There are 9 hidden switches. A switch that is on adds its own fixed numbers to the row, and there is some noise. The rows also spread widely along 13 directions, which tell nothing about the answers.
Some rows, each with its switches (1 for on, 0 for off) after it:
[-18  24 -11  35 -52  32 -39   0  -8 -28   2  33  -8 -11 -13  32 -13  45
  38   9  19  15  -7 -30   5 -11 -16 -11   3   6  -9  29]
1 1 0 0 1 0 0 1 0
[  2  -2 -40 -18  -1 -38  -3  29   9   3 -16  -9  27 -18  37   1  -4  41
 -29  13  -2  -5 -21  21 -26  -5 -14   9 -20 -21   4  27]
0 0 1 0 1 0 0 1 1
[ -9  -1   4   1  -9  50 -48  -6  -9 -12 -14  20  10  38  18  33   0  12
  54   4  10   6 -15 -33  -3 -16   2   4  -9  10  29  35]
1 1 1 1 1 1 1 0 1
[ -5 -40 -49 -20 -27 -15  26  13  -2 -30  -7 -24   9  -1  16  -9 -17  32
  16  42   4   5 -25  -5 -15  16 -40  31 -18 -22  19  16]
0 1 0 1 0 0 1 1 1
[ 24 -18   6 -17  -3  27 -12   2  -1 -25 -12 -14  10  34  10 -17  22 -41
  67  29 -13 -32  25 -47   7 -34   5  21  11  21   9  23]
0 1 0 1 1 0 0 0 0
[ 15 -24 -37   2  16 -24  12  35  -7  27   2 -35  51  22 -21  13 -20   9
 -35 -27  17  25 -35  25 -48 -15 -18  14  -1   3  56  15]
0 1 0 0 1 0 1 0 1
[ -1 -23  29 -32  -6  10  19  -6  10   8  11 -16  17  19   6 -20  -6 -13
  37  12   0 -49 -26   9   4  24  -9  -2   9  11  14  -5]
0 1 0 0 0 0 0 0 0
[  2 -25   2 -16 -23   7  29 -11  -2  -5 -18 -18  29 -10  44 -47  -6  55
  17  -3  -3 -18 -39 -24 -50  25 -33  11 -34   6   1  54]
0 1 1 0 0 1 1 0 1
[-14   8  26 -34  43  -7 -15  -6  -1  11  -4 -34  22   0  26 -12  -2   8
   6   0  33 -10 -48  39 -12  24  11 -19 -16   8  31  19]
0 0 0 0 0 0 1 1 0
[ 32 -33 -25  -3 -40   2 -10  37  25  27 -13  19  62  20  31   1  16   8
   6  19   3 -37 -19 -30 -46 -44 -10   9  -3   0  -9  41]
1 1 0 1 1 0 1 1 0
[ 27  49 -17  -5  27 -13 -28   9 -18 -74  -4 -18 -12 -19  21  -4   4   1
  31   5   6  -9  31   0  -1 -32  -1  16 -12  20  24  59]
0 1 1 1 1 1 1 0 0
[ -3  17  -6   3 -13  -2 -13   7   0  -2   7  21  -1 -10  -2  13   1  11
   1  -6  -9 -10   7  -5  -2  -5  -6   4   6  -7  10   1]
1 0 0 0 0 0 0 0 0
[ 44 -14  -5  16 -17   9  10  24  -7  -7   7  13  46 -16 -10  -1 -21   1
   7 -24   4 -28 -17   2 -36 -31 -18  14   8   9  27  39]
0 1 0 1 1 1 0 0 1
[ 22 -13   4  19 -20  43  -4   5  -5 -32   9  25  13 -18   8  11 -14   7
  14   0   3 -34 -31   1  10 -27  -1  -7  16   4   5  14]
0 0 0 0 1 0 0 1 1
[  2  26   1 -31  18  -7 -27  23  -9  -6   3 -21  10   3  48  -8  12  24
  12   4 -19 -35  -3  -8   7   8 -20   4  -4  10  21  22]
1 0 1 1 1 1 0 1 1
[ 17 -32 -22 -16  -3  12  -1   9  11 -15  -6  15  21  24  24   9   8 -15
  25  18  -6 -22 -10  -9 -21 -28  -2  27  -4 -10  34  14]
1 1 0 1 0 0 1 0 1
[-20   8 -19  -1 -10 -39 -31  -1  41   0 -22  -4   0  39   0  39 -30  21
  10 -30  36  -4 -51  31 -35   8  -9  -7  -3   2  19  24]
1 1 0 1 1 0 0 1 0
[ 24 -15   6   9  -5 -24   2  18  35  27 -15   8  44  10 -13  19 -16  -6
 -28 -49  22 -41 -53  25 -40 -20  -2 -12  16  -1  14  21]
0 1 0 1 1 0 1 0 0
[-24  -6  25 -24  22  -3 -15 -19  15 -11 -31 -28 -11  33  -6   8  -3 -21
  35  -6  18 -11 -32   5   9  10  15 -14   8  -4  20  -4]
0 1 0 0 0 0 0 1 0
[ 27 -42  -9  -8   2  14 -11  -7  14 -10 -22  10  36  39  19   6 -16 -23
  32 -11  25  -4 -40  12 -71 -29  13  28 -18   3  60  35]
0 0 1 1 0 0 0 1 1
[  0 -18  -9 -34  -5   7 -18   5   7 -28 -12 -18  11  35   2  20 -16 -35
  67  46  30   1 -12  11   1 -11  10  18  -2   3  43  29]
1 0 1 1 0 1 1 1 0
[ 16 -11  -2  -1   9   7 -25  25  -6  36 -15   2  46  19  19  -4  21  15
  -6 -13  -4  -5 -13 -28 -40 -23  -4   4 -11  -3  21  22]
0 1 0 1 0 0 0 1 1
[ -7  -6 -15 -20  31   6 -41   1  14  -1 -28  27  16  23  56  36   9   7
  -5   1  11  -5 -31  23 -19 -24  25   4 -29 -16  26  25]
0 0 1 1 1 0 1 0 1
[ 35  -1   0 -25  10 -23  -6  14  16 -21 -18 -23  24  12   2 -15  12 -41
  40  16  13 -30  17  -2 -22 -38  11  17   2  13  19  42]
0 1 1 1 0 0 1 0 0
[ 22  47 -19  10   0  -8 -38   5   8 -51   8  27 -13  -9  26  30 -19  31
  -4 -36  -5 -19   0  15 -24 -24  -7   6   0   7  30  33]
1 0 0 0 1 1 0 1 1
[ 15  13 -11   1 -14 -28 -25  15  18  -9  -9 -13  -3  49 -26  18 -14   2
  21 -38  -1   0   8 -21 -41  -7 -22  17  17   8  42   8]
0 1 0 1 0 0 0 1 1
[ -3  -8  24   8 -38  14 -19  -7  29  30 -33  49  37  -4  13  21  -5  27
   1 -31  13 -29 -44  -7 -46 -12   9 -17  -8 -13  -3  39]
1 0 1 0 1 1 1 0 0

New rows, each followed by its switches (1 for on, 0 for off):
[-11  16 -13   4   2   6 -15  17 -33  -6  22 -29   9   4   6   0  -7  42
   8   2  12   9 -24  -8   7  24 -37  -1  -5  19  22  12]
0 1 0 1 1 0 0 1 0
[  7  16  12 -14  -1  16 -35  -3  -3 -23 -10   7  -1   7  10   0  11  -7
  44  17  -1 -17  16 -18  -2 -21  11   6   2   8  17  18]
0 0 0 0 1 0 0 1 0
[ -1 -19 -16   9  21  34 -35 -19 -17 -42 -23   9   5  30 -15  35 -17 -24
  49  -3  41  33 -29   7 -31 -37  23  24 -15   2  72  26]
0 1 0 1 1 0 0 1 0
[  6  11 -38 -15 -24 -38 -30  34  34 -12 -12   9  -3  21  24  33  -3  16
   1  23  -9 -23  13   0  11 -17 -12   3  11 -14 -20  13]
0 0 0 1 1 0 0 1 1
[ 19  13  -5   7 -20   7  -3  11  -9 -14   2   0  31 -22  14 -17  -1  34
  17  -7   5 -13  -4 -19 -35 -15 -21   6 -12  19   7  58]
1 1 0 0 1 1 1 0 0
[ 14   4   6   5 -26  40 -30  -2  -1 -19   2  43  12   5   3  28  -8   6
  41  -2  -3 -15   2 -14 -14 -25   4   6   5   3  30  29]
1 0 0 0 1 1 1 0 1
[ 24  -8  -1  18 -37  15  -6   8   1 -23  -8  -2  21   3  -1  -5 -16  18
  33 -13  11 -15 -24 -24 -30 -13 -21   7   5  22   9  46]
0 0 1 1 1 0 0 1 1
[ 32  -7 -28   7   3  10 -10  34 -19  -9  21 -22  44   0   4   2 -17   3
  16  20  24   5 -13  12 -13 -28 -12  12   1  24  26  41]
0 0 0 1 1 0 0 1 1
[-11  16  -2   4  33   7  -5  -5 -24 -36   1 -24 -20 -18  -9   4 -13   7
   6  -8   8  21 -10  13  23   6   0  -1   0   7  21   8]
0 0 0 0 0 0 0 0 1
[  0 -21 -40  29  -6  25  16  13 -18 -56  14 -19 -20   3 -31  32 -34 -10
  23  14  16  24 -21   3  47 -14 -15  11  24  14  12   6]
1 0 0 1 0 0 0 0 1
[ 13   8 -16  20   6  15 -22   7  -4 -25  -2  20   7   0   5  28  -4   9
  -1  -9  13   6  -7  -1  -6 -36  10  -6  -2   2  10  28]
0 1 0 0 0 0 1 0 1
[  4 -15 -10 -16   0 -20 -42  20  31  51 -20 -11  53  70  28  18   0   5
  12  -7  29  -2 -34   7 -60 -14   4  -3 -17  14  18  36]
0 1 0 1 1 0 0 1 0
[ 26  -3 -22  10  -7   5  -6  23 -24 -20 -24 -17  22  -2  -2 -10   4  25
   0 -24 -11  18   4 -50 -43 -30 -21  26  -6   1  31  45]
0 0 0 1 1 1 1 1 1
[ 33  -3 -26  26 -12  13  -3  38   0 -15  -9  -9  30 -10  20   0  19   8
 -19  -7  -2 -25 -18 -40  -1 -55 -10  -3  12  19 -19  45]
1 0 1 1 1 0 1 1 0
[ 19  35   5  19  -1 -21 -32  11   6 -24 -20 -18  -2  25 -35  21 -22   7
  18 -64  11   2  -4 -12 -36 -17 -15   2  22  18  42  32]
0 1 0 1 1 1 0 1 1
[  6   4 -19  -9 -24  14 -34   5 -20 -28  -6  38  10 -14   9   4  11  19
  43  30  -8  -1  27 -29 -34 -19 -12  38 -20 -21  42  19]
0 1 0 1 1 0 0 1 0
[ 17  20 -35   3  -4 -33 -28  37  20  -2  -9  -4   7  21   5  26   6  11
 -20 -19 -15  -3  13 -11 -19 -34 -10   6  15  -2  11  14]
1 0 0 0 1 0 0 1 1
[ 18  -3  15  -3 -20  -9  -4  28   9  16  -2   1  35  -3 -12  11 -15  -3
   3 -15   9 -39 -24   8  -8  -7  -9  -8  23   2   9  17]
0 0 0 1 1 1 0 1 0
[ 17  13  16  -2 -10 -14 -14  10   6 -27   0 -45   1  24 -39   0 -27 -20
  58 -13  26  -8  -4  -1  -9   3 -15   2  27  35  33  29]
0 0 1 1 0 0 0 1 1
[ 20  29  27  -1  43  26   6 -25  -1 -70  25 -10 -12 -34  48 -16 -12  -2
  18 -15  15 -67 -42  42  33  -8  12 -24  -3  37  -3  39]
1 1 0 0 0 1 0 0 0
[ 28 -26 -25  16   2  -2  41   4 -20 -81 -15 -45   8 -55 -33 -24 -38  -3
  31   8  45   9 -44  17 -12 -18 -17  19  -3   5  38  54]
0 1 1 1 0 0 1 1 1
[  3  12 -21  -2  -2  16 -14   6 -23 -37  21   9 -12   5  12  11  -2  33
   4 -11 -30 -11   2 -17  -5   8 -30  25   2  -4  56 -18]
0 1 0 0 1 0 0 1 1
[ 26 -32  -2  10 -45   6   0 -13  27  -8 -27  37  41  -9   7  -9 -12  14
  35 -19  19 -37 -47  -9 -84 -25  -7  21 -16  -5  26  50]
1 1 0 1 1 0 0 1 0
[ 25 -18  -4 -28   3 -27 -39 -16  57   0 -34  39  35  42  51  20 -14  -3
  26 -24  22 -50 -41  46 -94 -28  23  16 -30 -11  50  41]
0 1 0 1 1 0 0 1 1
[-11  -7  -2  21  -3  21  -6 -22  -7 -37 -31  21   3 -28  -2  20 -32  21
  23  -9  40  11 -51  19 -17  -9  12  -2 -25  -8   9  52]
0 1 0 1 1 1 0 0 0
[ 15   4  36  -3  25 -22  -9 -11  22   5 -48 -19  18   1  -8 -18   4 -15
  10 -56  15 -28 -28   0 -48 -14  16  -6  -1  12  12  41]
0 0 0 1 1 0 0 0 0
[ 26  -5   7   9  -3   8 -15   3  16 -19 -19  30  21  -3  -1  22 -14 -19
  14 -20  18 -35 -23  15 -18 -43  17  -2   5   2   8  39]
0 1 0 1 1 1 0 0 0
[ 29  10  -3 -18   6  -1 -11  53 -15  16  25 -52  54   6  16 -19   5   8
  26  26  15 -19  -3 -17   3 -13 -26  -9   6  33  12  50]
1 1 1 1 0 1 1 1 1
[ 22  -4 -14 -12  36  11 -26  29 -10   0   2  -7  37  18  23  18   2 -15
   8   4  13  -6 -14  11 -11 -39  10   7  -4   4  40  28]
1 1 0 1 0 1 0 1 1
[-26  31   0 -10  20  10  -9  34 -47  -8  14 -51 -14 -11  -6  -5  18  36
  -8   7 -33   0   7 -42  67  26 -39 -12  24   0   9 -25]
0 1 1 0 1 0 0 1 1
[ -6 -36 -23 -41  22   4 -24   5   7  31 -27  -1  53  36  53  -2  26   1
  15  35  16  11 -21  -2 -57 -24  18  22 -42 -20  41  29]
1 1 0 0 0 0 1 1 0
[-19   3  17 -19  15  10 -30  -7  12  17 -22  11  -4  34  20  20  13   0
   9  -6 -10  -8  -6  -9   5   0  15 -13  -1 -11   2  -2]
0 0 0 0 0 0 0 0 1
[ 15   2  -6  -9  23 -11  12  20 -30 -29  -7 -23  18 -46 -37  -9  -8   3
  -5 -12   1  -6 -11  11 -14  -9 -14  18   9 -24  71   0]
0 1 0 0 1 0 1 1 1
[ 30   5  -2  -4  -5   0   2   0 -20 -34   9  -8  14  -2 -22 -19  -5 -11
  42  -9   4  -7  14 -16 -44  -9 -19  38  -3  15  66  29]
0 1 1 1 0 0 1 0 0
[ -6  45  -3   8  19 -22 -43  -1  -1  13  -9 -23   9  53   2  23 -15  38
 -16 -73  20  42 -18   4 -67   7  -9   2 -18  32  52  45]
0 0 1 0 1 1 1 0 0
[ 32  18  25 -18   4 -13 -11  -2  16 -25 -14   7  18 -16   9  -8  -9 -14
  39  -8   8 -44   9  16 -32 -25  14   3  -4   4  22  49]
0 1 1 0 0 1 0 0 1
[  6  -3  -2 -22 -19  -6 -13  19   7  13   0  14  16  10  18  -2   9   8
  20  20 -18 -25  17 -17  -1   2 -13  12   2 -10  -2   6]
0 0 0 1 0 0 0 0 1
[ 11 -13 -19 -13 -43 -29  -7  10  29 -11 -27   5  10  27  -7   5  -7   9
  24  -9  -3 -22  -5 -24 -50  -8 -21  24   5 -15  25  16]
0 1 0 1 1 0 1 1 0
[ 27  -6 -33   3  17  -2 -19   8  17 -22 -17  -8  16  37  59   9  -3  12
  -5 -11  14   7 -17  -1 -37 -39   8   8 -27  24  -6  68]
0 0 0 1 0 1 1 0 1
[ 21   4  -7   9   6  10 -27  28  -5  16  -5   3  55  -6  25   9  -4  19
  16   2  32  -5 -25   7 -27 -32   1  -9 -17  22   5  71]
1 1 1 1 1 1 0 0 1
[  8 -16 -17  -9 -16  -3 -28  46  18  38 -14  -2  43  56  -5  50  -1 -25
   2  19  14  -3  -6 -10  12 -39   6 -10  19   1  -9  21]
0 1 1 1 1 1 1 0 0
[ 24  -8 -40   1  14  13 -22  38  -6  11  32 -17  53  39  32  25  -5   3
 -15  20  25   3 -29  21 -13 -35  -7  -3  -5  27  22  26]
0 1 0 0 1 0 1 1 0
[ 67   8  20 -16  -5 -10   5  18  10 -43  21 -39  25  18 -27 -25 -19 -43
  54 -24   3 -56  11   9 -40 -23 -16  24  36  44  78  25]
0 0 1 0 1 0 1 1 1
[ 25 -50  -8  24 -32  15  11  17   3   0 -47  15  43 -14 -42   3   0 -28
  19   8  23   9 -14 -39 -35 -61  11  13   7 -22  -1  36]
0 1 0 1 0 0 0 1 0
[ 16  22  18  11  35  37 -47   8 -28   3 -15  41  37 -28  27  21  16  29
 -19 -44   3 -11 -30 -10 -34 -36  14  -6 -17 -16  51  31]
0 1 0 1 1 1 1 1 1
[-11 -14 -10 -17 -11 -24   2   6  21  12 -24   3  20  -6   8   2  -4   9
  13  12  18 -17 -26  14 -18   1  -3   2 -12 -17  -1  21]
1 1 0 1 0 0 0 0 0
[ 14 -31  13 -13   1  12   3  -5  11   2 -39   5  42 -18  38 -21   7  12
   8   5  16 -26 -46   1 -43 -21  15  -3 -25 -13   8  47]
0 0 1 0 0 0 1 1 1
[ 28 -21  -2  21 -39  24 -14  -6  31 -27   1   2  29  27  18   3 -29 -11
  63  13  60 -21 -52   8 -32 -34   8 -10  -5  49 -15  79]
1 0 1 1 0 0 0 1 0
[ 24 -13 -14  24  -3  49 -23  -9  -1 -33 -16   7  31  25  32  12  -9  12
  40  -7  30  13 -33 -17 -42 -50  11   3 -24  36  15  82]
1 1 1 0 1 1 1 0 1
[ 21 -16 -11  -6  -5  23 -32  39  -5  48  -3  15  66  38  19  27  11  14
 -13  -4  -4  -2 -14 -25 -33 -38  -2   0  -1  -7  27  22]
0 1 0 0 1 1 1 1 1
[ 36   8 -31  29  -2  -7  -6  44 -18   1  -5  11  43 -44 -25   7   2  12
 -16 -10   5  11  13  -9 -28 -58  -6  10   4  -5  16  44]
1 1 0 0 1 0 0 0 1
[ 22   1 -34   1 -13 -23  -2  14  13 -25  -3 -14  11  21  14   6 -23  14
   1 -12  10   0  -9   2 -33 -15 -19  18  -7  18   8  47]
0 0 0 1 1 1 1 0 0
[ -8 -36  16 -23  -9  -3  12 -19  27  -3 -31 -29  -3  71  -5   2 -16 -18
  37 -30  -1 -22 -40 -22 -23  21 -10  11   9   5  26   3]
0 1 0 1 0 1 1 0 0
[ 36 -12  -5 -26  -5   2 -10  34   5  -9   5  -5  41   5  26   2  -3 -12
  20  24   0 -43  -7   7  -7 -26  -4   9   7   1  23  30]
0 0 0 1 1 1 1 1 1
[ 23  41   7 -16  27 -11 -30  -2  10 -27   9   2   5   0  54 -11  12  12
  12 -18   0 -54  -6  16 -20 -10  -1   2 -17  26  18  36]
0 1 1 1 1 0 0 0 0
[ 25 -16 -24 -22  -9 -39   6  30  39 -10 -10 -15  22  25   8  16 -22 -15
  11  -4   6 -44 -26  25 -23 -18 -13  10  12  -5  25  22]
1 1 1 1 0 1 0 1 1
[  3  44  41  -2  15  -6 -62 -21  25  -1 -56  34  -4   7  22  14  14  17
  10 -58   0  -9   6 -21 -56 -27  33 -15 -13 -10  11  45]
0 0 0 0 0 1 0 1 1
[ 10  -5 -34  29  18 -19  10   4   3 -45 -43  -2   3 -43  -7  14  -8  25
 -49 -42  18   9 -45   8 -32 -40   4   3 -10 -26  16  36]
0 1 0 0 1 0 1 1 0
[ 37 -30 -46  40  -6   7   9  47 -11  12   0 -28  69   3 -14  12 -22  19
 -32 -14  38  32 -49   3 -42 -51 -16  -4  -2  20  12  59]
0 1 0 0 1 0 1 1 1
[ 55  32  -4 -38 -35 -58 -51  24  52  -2  -3  51  43  12  22  22  -9  -9
  34   3   8 -66  34  32 -87 -42   5  22  -4 -12  45  49]
0 1 0 1 1 1 1 1 0
[ 14 -35 -20   6 -51  14   0  13  13 -22 -25  23  15  -5  -7  13  -6   8
  30  12  -7 -20 -15 -34 -22 -24 -15  22  10 -22  15  21]
1 0 0 1 1 0 1 1 1
[ 28 -17 -11   4 -32   8   6  30   6 -11  15  16  43 -30  -6  18 -28   6
   2  17  20 -33 -36  33  -7 -19  -9  -4  13  -8  18  23]
0 0 1 0 1 0 1 1 1
[-31   0  -2 -21  27 -17 -20  -1  18   6 -29 -13  -7  29   0  30   1 -16
   3   8  18   8 -19  22  21  -2  23 -15   1 -14  -2  -2]
0 1 0 0 0 0 0 0 0
[ 23   5 -27 -26  20  14 -22  17 -15 -68   3   5 -19  20  -2  35   1 -44
  34  36 -19  -7  45  -3  31 -46  14  30  19 -23  57  -9]
0 1 0 0 0 1 1 1 1
